The groups are shells around one centre, one inside the other: the same stretched ball of 5 dimensions in 6 sizes.
(in the rows, 128 means zero)
Some rows, each with its group after it:
[137 111  86  57  99 102  92 126] | Pil
[111 152 134 154 152 199  81 104] | Pil
[ 91 131 123 163 141 107 112 163] | mut
[ 74 139 150 171 180 184  88 114] | mut
[104 104  99  97 109  72  99 138] | midet
[137 147 115 120 142 159  97 157] | Volet
[120 143 123 149 140 144  91 149] | mut
[149 141 111  79 140 187  78 121] | Pil
[ 93 140 121 144 143 159 113 126] | Pil
[137 122 102  72 115 149  72  96] | Piv
[116 136 111 117 125 160  93 107] | Vikor
[130 138 107 130 121 118 103 161] | Piv
[129 131 111  83 136 172  83 108] | Volet
[155 133  98  90 120 116  94 173] | Volet
[142 110  99  69 112 103  68 129] | mut
[132 121 105  64 127 161  72  94] | midet
[119 145 122 148 148 137 105 173] | mut
[ 88 141 128 161 155 142 119 156] | Pil
[ 90 147 144 144 174 225  80  83] | midet
[131 117 113  76 139 140  68 122] | Vikor
[148 141 112  94 143 160  84 153] | Piv
[ 83 143 145 172 170 178  91 121] | Vikor
[ 97 114 116 106 130 135  80  93] | mut
[118 115  97 112 102  73  98 149] | Volet
[ 84 146 149 158 188 206  92 119] | midet
[115 123 115  92 145 146  88 128] | Vikor
[ 80 126 129 151 141 141  90 104] | mut
[ 89 142 140 145 164 208  79  81] | Volet
[125 112  94  77 108  98  96 134] | Vikor
[ 89 146 141 180 167 158 100 150] | midet
[ 73 156 154 190 183 215  99 109] | Pil
[148 113  95  60 121  93  86 166] | midet
[120 113 106  79 120 132  73  97] | Piv
[115 134 121 136 149 119 102 176] | Volet
[151 144 116 101 139 176  72 131] | Volet
[117 126 109 131 118 100  95 150] | Piv
[136 117 106  65 127 147  67 105] | Vikor
[100 122 115 144 125  92  99 148] | midet
[119 132 113 126 137 112 106 174] | Vikor
[105 151 128 162 151 168 106 143] | Piv
[127 149 127 148 151 159  90 157] | Pil
[150 116  87  56  97 114  79 118] | Piv

New rows, each followed by its group:
[ 88 140 140 157 174 164 100 145] | Piv
[ 96 129 127 147 152 121 101 158] | Vikor
[ 97 141 129 168 151 132 108 162] | Volet
[ 93 127 134 120 162 180  78  96] | Piv
[109 110 101  93 116  93  98 135] | Vikor
[148 106  86  51  97  90  76 130] | Piv
[132 120  94 103 107  74 107 175] | Piv
[ 98 110 107 102 119 108  93 112] | Volet
[160 114  85  47 100 103  77 138] | Vikor
[153 116  98  61 114 120  65 127] | Piv
[ 84 114 116 134 126 102  99 122] | mut
[156 135 102  70 122 167  72 114] | Volet
[ 99 117 110 130 119  91 100 139] | Vikor
[137 113  98  57 119 123  79 122] | Piv
[151 131  99  79 112 149  73 113] | Piv
[102 131 113 149 126 101 112 160] | Piv
[141 132 112  70 142 183  72 108] | midet
[109 153 129 167 152 159 106 156] | midet
[107 141 124 153 150 134 108 168] | Piv
[148 120  89  89 104  69 100 185] | midet
[140 109 102  63 119 115  62 119] | Pil
[149 129 107  64 126 177  60  91] | Pil
[148 124  95  66 108 140  77 112] | Vikor
[ 93 121 117 146 125 101  97 135] | midet
[ 87 138 141 148 164 197  77  85] | Volet
[139 121 105  72 120 150  64  98] | Piv
[141 133  99 115 114  95 105 180] | midet
[130 125  98 105 117  90 110 177] | Volet
[133 109  88  84  92  70  89 141] | Volet
[122 118 119  86 146 143  70 121] | Piv
[143 132  93 104  99 110  95 142] | midet
[142 133  97 103 107 119  95 144] | Vikor
[139 111  96  67 118  91  89 159] | Piv
[ 86 158 150 185 181 207  98 127] | midet
[120 140 129 107 158 206  71  95] | Vikor
[162 129  93  54 114 149  77 125] | midet
[116 115  99 114 105  76  99 148] | Piv
[130 129 112 119 124 123  79 137] | mut
[168 135  95  74 117 130  85 162] | midet
[138 107  99  58 123 103  76 141] | mut
[ 96 127 112 138 120 120 104 122] | Vikor
[120 147 128 134 162 170  96 155] | Piv
[121 128 118  91 139 179  70  88] | Vikor
[157 138 102  83 119 157  76 127] | Piv
[140 140 122  97 160 172  81 152] | Pil
[ 86 139 145 145 175 203  80  94] | Piv
[ 68 140 146 187 169 162 100 125] | midet
[ 86 149 143 177 173 177 103 141] | Piv
